Each new row is followed by its nearest point in the smallest flat space through zero that holds the last named rows.
(in the rows, 128 means zero)

K449 (6 x 14)
[[ 71 152 126 125 136 162 188  94 165 132 169 178 154  85]
 [139 101 154 113 138 106 131  98  96 123 122 161 131 168]
 [117 120 116  84 172 136 118 105 101 133 165 167 123 117]
 [143 132 127 123 169 183 131 116 105 152 129 195 177 178]
 [133 126 132 101 136 133 118  69 161 109 127 155 121 169]
 [132 157 139 104 111 147 113 111 143 115 150 143 123 131]]
New rows:
[115 134 114 130 142 128  99  87 100 180 142 172 151 123] -> [124 124 123 111 159 145 130 117 106 139 145 165 142 133]
[108 111 123 143 147 105 143 164 138 159 145 145 156  90] -> [103 118 116 145 146 128 158 148 113 146 135 130 141  93]
[111 167 154  87 126 156  98  79 159 136 114 159 141 137] -> [131 156 135 101 122 159 117  88 159 114 146 161 131 150]
[130 140 133 152 153 130 128 127 108 139 133 117 137  77] -> [115 128 118 134 137 130 137 150 114 140 139 123 132  98]
[140  99 142 114 109 178 174 113 147 131 108 111 162 131] -> [123 133 133 150 121 143 152 120 150 131 114 140 150 143]
[ 89 130 109 126 172 117 106 113 132 176 121  77 117 121] -> [119 109  88 127 163 121 119 133 139 135 123 104 114 109]

K745 (6 x 14)
[[ 80 107 113  93  99 150 151 127 132 134  83 131  85 131]
 [126 134 166  89 134 132 145 170 108 118 120  87 130 165]
 [113 165  85 127 127 132 148 132 137 124 146 135 128 129]
 [107 145 134  99 117 134 149 120 149 125 134 182 107 116]
 [ 99 130 107 149 154 154 128  97 105 107 138 112  90 175]
 [117 124 132 100 119 151 128 150 141 116 144 165 121  94]]
New rows:
[116 160 145 143 131 115 100  78 115 106 104 137 133 147] -> [130 134 140 148 140 114 128  89 125 131 127 137 117 153]
[118 127 119 116  97 153 114 108 146 115 146 149  89  74] -> [109 112 111 122 116 153 120 122 143 121 135 172 109  89]
[163 129 155 119 140 162 133 130 129 163  72 169 142 102] -> [138 109 157 114 111 116 124 127 141 141 110 151 132 104]

K697 (6 x 14)
[[126 130 160 126  95 135 114 160 123  77 111 113 170 117]
 [153 144 140 130 113 121 114 128 114  61 107 137 174 108]
 [ 96 111 119 142 133 129 121 129 150 192 144 127 132 102]
 [ 91 137 121 155 106 129 125 161 201 137 111 147 115 125]
 [132 142 124 166 119 129 147 125 186  87 135  96 128 129]
 [ 99 113 172 108 138 131 140 126 185 130 125  86 159 134]]
New rows:
[135 118 145 119 104 132 184 107 134 132 112 141  96  79] -> [129 130 122 131 133 126 131 122 136 131 129 131 124 128]
[ 98  72 137 129 137 127 130 125 128 123 112 124  72 126] -> [115 122 130 119 129 134 135 138 133 148 131 124 103 148]
[ 83 124 126 123 149 116 123 126 161 123 138 138 136  74] -> [109 125 129 137 133 121 120 121 165 146 124 137 155 100]
[141 137 115 176 133 125 129 120 109  76 120  72 140 147] -> [157 137 125 155 117 133 142 121 121  75 146  87 133 129]
[142 123 154 130  85 121 134 132 105 175 102 127 139 117] -> [116 117 135 121 118 133 114 145 105 148 128 132 139 117]

K674 (6 x 14)
[[188 125 122 139 100  85 101 115 112 116  99  93  80 190]
 [147 178 170  63 184 180 102 120 153 137 129 186  48 147]
 [120 154 139  75 132 168 113  99  66 157  77 172 122 144]
 [157 153 151 132 106 143 112 121 111  94  93  74  48 163]
 [137 106 138 113 133 146 122 130  94 143 136 147 116 155]
 [106 163 145 137 128 147 101 119 132  76 107 115  69 180]]
New rows:
[131 126 126 147 132 125 129 182 154 115 103  88 118 133] -> [133 130 130 149 119 121 132 136 146 107 133  94 112 123]
[104 141 133 124 147 125 127 131  82 145 104 127 122 147] -> [116 131 130 118 122 143 121 118  95 130 107 138 128 144]
[149 158 125 121 108 107 136 170 149 101 130 132 148 126] -> [134 138 120 136 128 108 128 128 154 122 128 120 131 118]
[184 114  79 122 116 139 111 116 114 119 118 112  67 141] -> [178 125 136 122 116 118 117 125 115 131 115 105  85 154]

K495 (6 x 14)
[[116 171  77 175 171 108 151 117  89 151 155  85 117 153]
 [108 174 141 188 159 127 130 113 115 123 168  92 152 161]
 [114 136 126 186 126 124 120 138 137  55 122 109 132 140]
 [ 85 135 123 188 165 148 138 123  73 179 123  90 179 119]
 [130 130 124 187 142  99 111 152  98 160 116 132 129 133]
 [110 119 115 187 154 176  93 102  68  86 105  76 128 153]]
New rows:
[132 124 124  84 157  72 112 131 124 153 114 127 137 125] -> [140 127 120 111 128 111 133 135 126 164 129 143 117 123]
[142 105  93 127 137 155 129 160 171 131  92 151 152 108] -> [120 102 118 119 111 126 138 148 137 123  99 141 136  97]
[148 119 132 120 175 136 117 107 129 136 121 153 160 127] -> [128 124 143 121 131 140 119 121 120 147 129 130 136 129]
[117 149 139 149 136 111 146  88 124  94 118 162 135 141] -> [124 140 134 144 128 124 128 128 138 105 138 122 131 137]
[141  83 139 127 149 152  95  99 140 101 129 129  72 107] -> [146 107 130 110 119 150  98 115 119  98 111 130 101 140]
[141 119 119 137 110 154 118 114 130 131 118 132 119  79] -> [125 108 124 118 121 140 125 130 122 126 108 131 129 114]

K343 (6 x 14)
[[104 137 105 126 151 102 122 159 132 109 151 130 130 105]
 [149 137 132 144 159  95 145 133 131 119 152 152 160 110]
 [148 140 116 156 149 143 100 141 136 148  49 120 124 142]
 [112 144 138 120 138 158 131 146 149  64 142 179 141 108]
 [ 88 158 179 148 169 144 128 144 159 111 140 126 112 130]
 [151 155 102 104 155 120 126 115 157 127 143 105 143 122]]
New rows:
[117  98 156 162 142 149 117 184 135 105 113 113 123 103] -> [ 97 130 144 155 142 133 117 161 126 116 108 144 115 124]
[102 105 105 168  97 100 164 117 118 106 119 123  74 127] -> [102 104 128 136 105 117 126 143 100 136 130 128 111 128]
[ 87 108 130 157 173 134 166 119 146 105 123 145 153 165] -> [119 138 158 148 149 130 134 137 137 116 131 146 132 125]
[ 87 166 146 104  86 117 113 118 129 144 171 118 113 149] -> [ 95 125 143 106 112 133 134 117 130 132 167 100 104 134]

K38 (6 x 14)
[[149 144 140 137 180  54 152 113 184  97 151 117 164 185]
 [120 164 163 164 146 151 171 109 178 127 171  96 128 153]
 [147 168 180  96 151 124 162  95 154  82 153 102 140 179]
 [135 141 111 137 142 117 155  70 196 101 135  98 169 164]
 [173 123 128 161 124  97 191  99 164  97 124 107 183 116]
 [146 153 174 127 129 128 120 118 184  82 171 121  80 140]]
New rows:
[142 132 126  94 127 146 137 113 154  92 134 127 150 133] -> [142 135 132 105 121 133 134  97 144  98 124 117 137 138]
[157 163 166 148 152  72 112 185  78 102 125 115 122 130] -> [153 131 173 124 152  77 137 178  95 120 140 148 120 131]
[104  85 137 112 121 114 125 120 149 100 105 124  83 116] -> [137 120 123 118 114 125 102 124 142 108 127 137 105 117]
[129 107 145 106 104 135 136 126 136 113 104 135 153 164] -> [136 130 127 103 126 127 133 111 121 113 116 123 144 139]
[ 90 123 162 120  95 133 109 118 162 101 153 131 109 129] -> [127 138 141 122 119 145 109 118 157 109 146 125  93 130]
[ 92 138 143  98 157 120 128  90 125 124 143 133 139 114] -> [120 139 132 109 138 133 127 116 127 125 129 122 133 151]

K184 (6 x 14)
[[ 87 170 142 141 121 163 129 148 124  79 136  91 105  90]
 [119 177 169 140 117 111 106 135 144  83 165  89  99 147]
 [104  95 132 126 167 144  93 115 159 106 131 142 114  98]
 [ 91 142 106 157 131  91 126 137 136 129 152 121  79 149]
 [ 87 115 120 102 152 168 156 117 137 100 159 151 105 140]
 [100 154 104 161 121 116 133  80 140  66 112 122 114 124]]
New rows:
[ 84 143 130 131 118 148 131 136  86 117 108 103 173 112] -> [121 148 124 133 112 156 146 138 108 116 108 112 140  97]
[110 122 111 131 130 108 119 103 169 165 111 115 173 168] -> [146 114 116 134 129  99 123 108 134 142 119 143 136 147]
[111 145 118  98 130 108 113 148 128 124 123 160 151 107] -> [128 120 126 127 132 133 125 131 128 134 123 130 131 118]
[113 100  98 134  88 128 116 117 136 137 135 136 125 127] -> [120 118 108 136 132 119 131 121 128 136 120 138 123 128]
[123 149 120 144  91 134 160 116 115 121 139 150 184 151] -> [142 147 118 122 103 132 166 109 109 120 118 131 148 150]

K20 (6 x 14)
[[139 125 107 143 113 178 119 164 120 123 124  91 127 153]
 [164 164 178 110 133 162  74 128 110 106 144 128 117 126]
 [ 88 177 128 120 128 113  92 164 108 100 127 179 139 128]
 [ 81 138 163 167 123 151 108 131 129 127 156 183 138 165]
 [160 119 148 102 169  94 120 184 132  95  98 168 109 143]
 [129 118 139 114 154 180 119 138 111 107 144  67 140 112]]
New rows:
[121 145 101 125 138 111 110 160  93 102 129 125  96 104] -> [124 151 109 106 132 118 114 159 113 107 114 126 132 114]
[104 149  90 144 158 151 163 134 106 113 104 148 120 123] -> [ 99 127 104 130 131 124 136 152 123 120 122 129 139 129]
[126  99 112 147 139 149 111 127 145 108 143 104 163 130] -> [114 111 127 136 138 156 135 135 126 125 137 102 138 132]

K309 (6 x 14)
[[121 126  74 177 120 144 176 180 148 164 109  97  77 115]
 [119 129  71 125 133 103 181 152 109 139 120 126 117 109]
 [ 89 183 141 136 105 106 150 107 138 127 140 118 143 122]
 [158 134 135 157  81 100 136 149 125 151 128  79  83 138]
 [140 117  87 111  73 113 201 185 144 113 133  56 123  75]
 [ 91 100 134 128  74  98 150 143 123 110 136 119 107 102]]
New rows:
[102 118 113 100 142  91 102  99 164 148 120 138 133 176] -> [119 136 136 129 142 119 115 108 115 132 128 152 131 141]
[144 172 186 137 190 118 111 116 111 130 161 122 135 161] -> [151 172 155 130 150 124  96  92 122 141 132 135 146 162]
[180 104 110  87 146 130 145  90 112 135 128 159 137 142] -> [166 114 112  95 161 118 119 122  99 125 125 145 146 136]
[ 92 126 160 136 149 144 112  95 140 154 134 161 108 184] -> [100 137 154 158 146 140  92 101 129 142 124 166 116 156]
[106 119 126  90 110 106 167 149 119 134  88 142 119 138] -> [112 116 108 120 119 104 151 136 111 124 128 135 121 114]
[ 90 133  95 137 169 112 120 133 137  79 137 124 141 159] -> [106 135 116 123 147 133 136 120 127 125 126 149 141 123]

K49 (6 x 14)
[[151 139 203 107 131 136 125  92 146  94 140 115 109 135]
 [ 84 127 169  99 123  97 100 149 129 155 153 127 123 100]
 [143  99 123 135  98 152 111 147 123 148 130 141 108 152]
 [150 110 148  79 109  99 132  90  73 123 145  94 107 157]
 [147 137 194 133 126 184 133 105 141 149 114 152 123 129]
 [186 128 147  79 132 187 157 112  96 147 140 127 133 159]]
New rows:
[133 110 106 150 111 164 139 133 166 131 118 100 129 143] -> [146 121 109 151 122 152 127 139 144 119 120 138 124 142]
[131  97 128 111 125 139  99 101 152 101 106 140 163 121] -> [133 131 135 137 130 132 127 122 141 114 125 129 125 129]
[120 113 100 117 129 106 140  97 128 141 156 115 111  99] -> [117 127 117 117 129 101 130 123 111 128 132 116 131 124]
[180 164 114 150 137 130 123 122 121 179  97  92 180 140] -> [140 139 106 133 141 150 157 114 109 144 109 135 149 129]

K203 (6 x 14)
[[121  95 142 123  64 150 119 116 138 127 141 176 100 163]
 [ 84 111 114 113  98  94 176  92 142  95 158 124 156  97]
 [118 116 126 139 145 155 120 156 167 107 117 134 105 111]
 [166  99 106 117 110 150 141  91 150 191 115 101 118  93]
 [116 149 137 132 113  90  95  97 132 114  86 133 134 123]
 [130 155 135 109 105 155 129 125 136  99 119 154 116 122]]
New rows:
[101 184 132 118 152 101 118 108 118 127 116 123 147 114] -> [123 171 130 123 143  97 122 115 112 108 107 116 151 114]
[ 98 114 137 121 136 131 131 184  76 159 125 122 161 111] -> [130 127 127 135 155 121 137 148 106 137 149 115 140 142]
[109 116 145 130 128 111  83 151 121 107 137 149 140 183] -> [107 121 149 148 127 108  98 149 112 110 133 154 124 176]
[128 157 109 124 124 134 148 157 115 100 114 150 134 133] -> [125 158 134 118 133 140 135 142 120  99 132 140 130 129]

K69 (6 x 14)
[[149 130 124 145 139 113  94 135 140 139 112  88 137 118]
 [154 136  88 147 102  93 140 134 131 160 149 132 138 141]
 [134 120 137 110 132 126  72 134 135 144 112 103 133 126]
 [ 99 130 136 151  87 139 126 124 138 114 145 129 132 104]
 [133  96 114 146 153 165 120 182 127 152 143 108 112 142]
 [127 115 172 122 144 132  82 142 145 137 112 136 115 138]]
New rows:
[101 132 115 158 164 134 155 102 170 184 129 156 160 126] -> [138 132 127 149 129 116 147 133 134 132 135 142 124 136]
[144 131 108 114  91 129 134 143 139 121 143 127 129 140] -> [127 127 108 125 105 124 131 131 125 141 144 133 133 131]
[124 104  83 108 126 184 145 131 125 121  92 167 137 151] -> [117 115 112  95 138 157 150 135 105 128 139 141 121 142]

K835 (6 x 14)
[[150 109 122 156 117 115 123 107 140 176 141 109 130  96]
 [120 166 118 130 129 158 121 101 116 122 125 143 126 138]
 [162 151 149 126 107 135 147 127 157 167 110 119 169 111]
 [149 125 120  86 128 105 161 136 117 152 109 131 108  88]
 [172 127 137 108 145 122 106  94 103 163 108 116 123 119]
 [119 135 131  91 131 106 112 111 120 151 125  93 117 112]]
New rows:
[109 122 126 135 113 103 139  86 128 121 127 108 125 134] -> [112 129 122 130 125 122 117 117 129 135 139 112 122 122]
[152 123 165 157  98 142 113 137 100 156 196 123 133 114] -> [140 112 128 164 122 128 116 115 140 149 142 119 138 122]
[112 100 138 108  91  98  79 118 121 113 123 166 109 133] -> [118 111 126 121 141 117 113 129 114 115 133 122 112 137]
[111 135 173 152 122 151 148 159 100 105 126 118 123 117] -> [119 129 132 130 126 133 137 146 135 109 128 137 135 139]

K600 (6 x 14)
[[134 102 113 113 181 119 133 194 136 113 107 181 150 102]
 [111 112  79  91 143 116 148 172 143  85 101 174 151 123]
 [112 104 124  66 118 105  85 164 150 123 124 146 146  81]
 [109 131  93  91 130 141 119 176 127 118  64 176 174 109]
 [111  51  99  79 138 105  97 150 127 102  88 150 136 141]
 [114 126 100  80 130  90  88 159 127  97 143 159 143 100]]
New rows:
[143 138 132 119 124 129 187 133 112 118  74 137  97 111] -> [126 130 120 135 131 149 166 136 141 126 103 135 135 135]
[145 111 135 123  89 129 167 106 120 103 118 146 169 139] -> [118 128 111 123 114 137 151 121 136 117 110 127 131 143]
[ 94 119 139 135 128 101 151 153 137  99 149 167 140 146] -> [126 123 107 121 143 113 147 144 137 100 141 145 127 129]
[125 144 147 119  84 102 138  88  94 148 100 150 118 132] -> [120 144 125 128 101 137 113 105 113 135 115 115 132 141]
[ 87 146  71 127  71 131  91 119 142 161 119 132 121 102] -> [105 156 115  95  79 132 102 116 128 129 115 121 145 116]

K617 (6 x 14)
[[134 131 128 130  83 140 100 121 111 185 106 112 121 106]
 [113 173 133 152 133 132 142 125 147 132 110  81  89 145]
 [114 105 135  89 136 159 127 126 139 108 109 133 127 139]
 [134 114 138 166 126 184 132 147 121 135  91 132  97 145]
 [146 185 100  99 104 140 137 151 152 152 161 133 111 117]
 [164 171 138 163 148 179  97 159 141 137  75  88 135 129]]
New rows:
[109 124 126 100 129 134 128 149 123 116 134 135 126 122] -> [124 122 125 102 128 136 132 129 135 120 133 138 128 130]
[102 127 142  98 126 132 130 118 139  72 118 184 106 135] -> [108 102 128  95 140 142 149 126 139  96 136 151 119 145]
[139 142 141  72 177 148 133 125  99 137 107 144 117 137] -> [127 124 129  96 136 153 123 133 141 114 117 130 133 132]

K972 (6 x 14)
[[141 163 145 134 128 149 152 139 132 137 158 171 144 114]
 [125 106 198 138 128 134 134 141 137 151 136 160 153 133]
 [110 145 122 141 135 127 113 125 126 130 115 139  87 139]
 [118 105 159 118 134 162 163 158 121 161 116 168 133 129]
 [130 132 149 132 151 109 133 185 115 118 115 143 144 147]
 [135 165  88  93 119 131 105 160 146 122 151 141 123  97]]
New rows:
[120 132 117 100 145 120 150 114 126 127 116 107 107 144] -> [123 122 106 127 132 130 136 122 117 125 111 114 115 134]
[135  82 119 124 139 119 102 165  86 120 146 147 136 117] -> [128 113 131 110 133 119 123 164 127 126 119 126 142 129]
[155 112 135 125 125 124 138 123 124 126 130 111 135 122] -> [137 114 129 126 125 126 137 121 126 124 130 114 148 127]

K457 (6 x 14)
[[121 121  87 129 159 123 136 136 114 123 123 120  97 123]
 [110 165  78 156 126 126 107 104 107 118  62 119 119 151]
 [142 118  91 128 115 110  89 126 134 100 119 166 104 113]
 [ 86 127 120  91 133 125 113 151 120 197 123 123 112 100]
 [127 126 127 151  99  94 131 131 105 206 157 118  97 104]
 [149 149 108 140 152 118 114 129 110 134 158 143 108 160]]
New rows:
[107 149  98 119 173  98 152 158 103 130 108 139 136 123] -> [110 134  98 117 164 133 132 138 115 134 117 117 110 133]
[121 132 120 166 141 141 129 122 145 106 106 136 168 125] -> [129 134 129 137 124 138 132 115 133  98 103 123 144 138]
[144 135 136 128 122 134 144 140 140 151 139  91 121 125] -> [126 125 142 134 128 127 149 130 123 148 141 111 129 125]
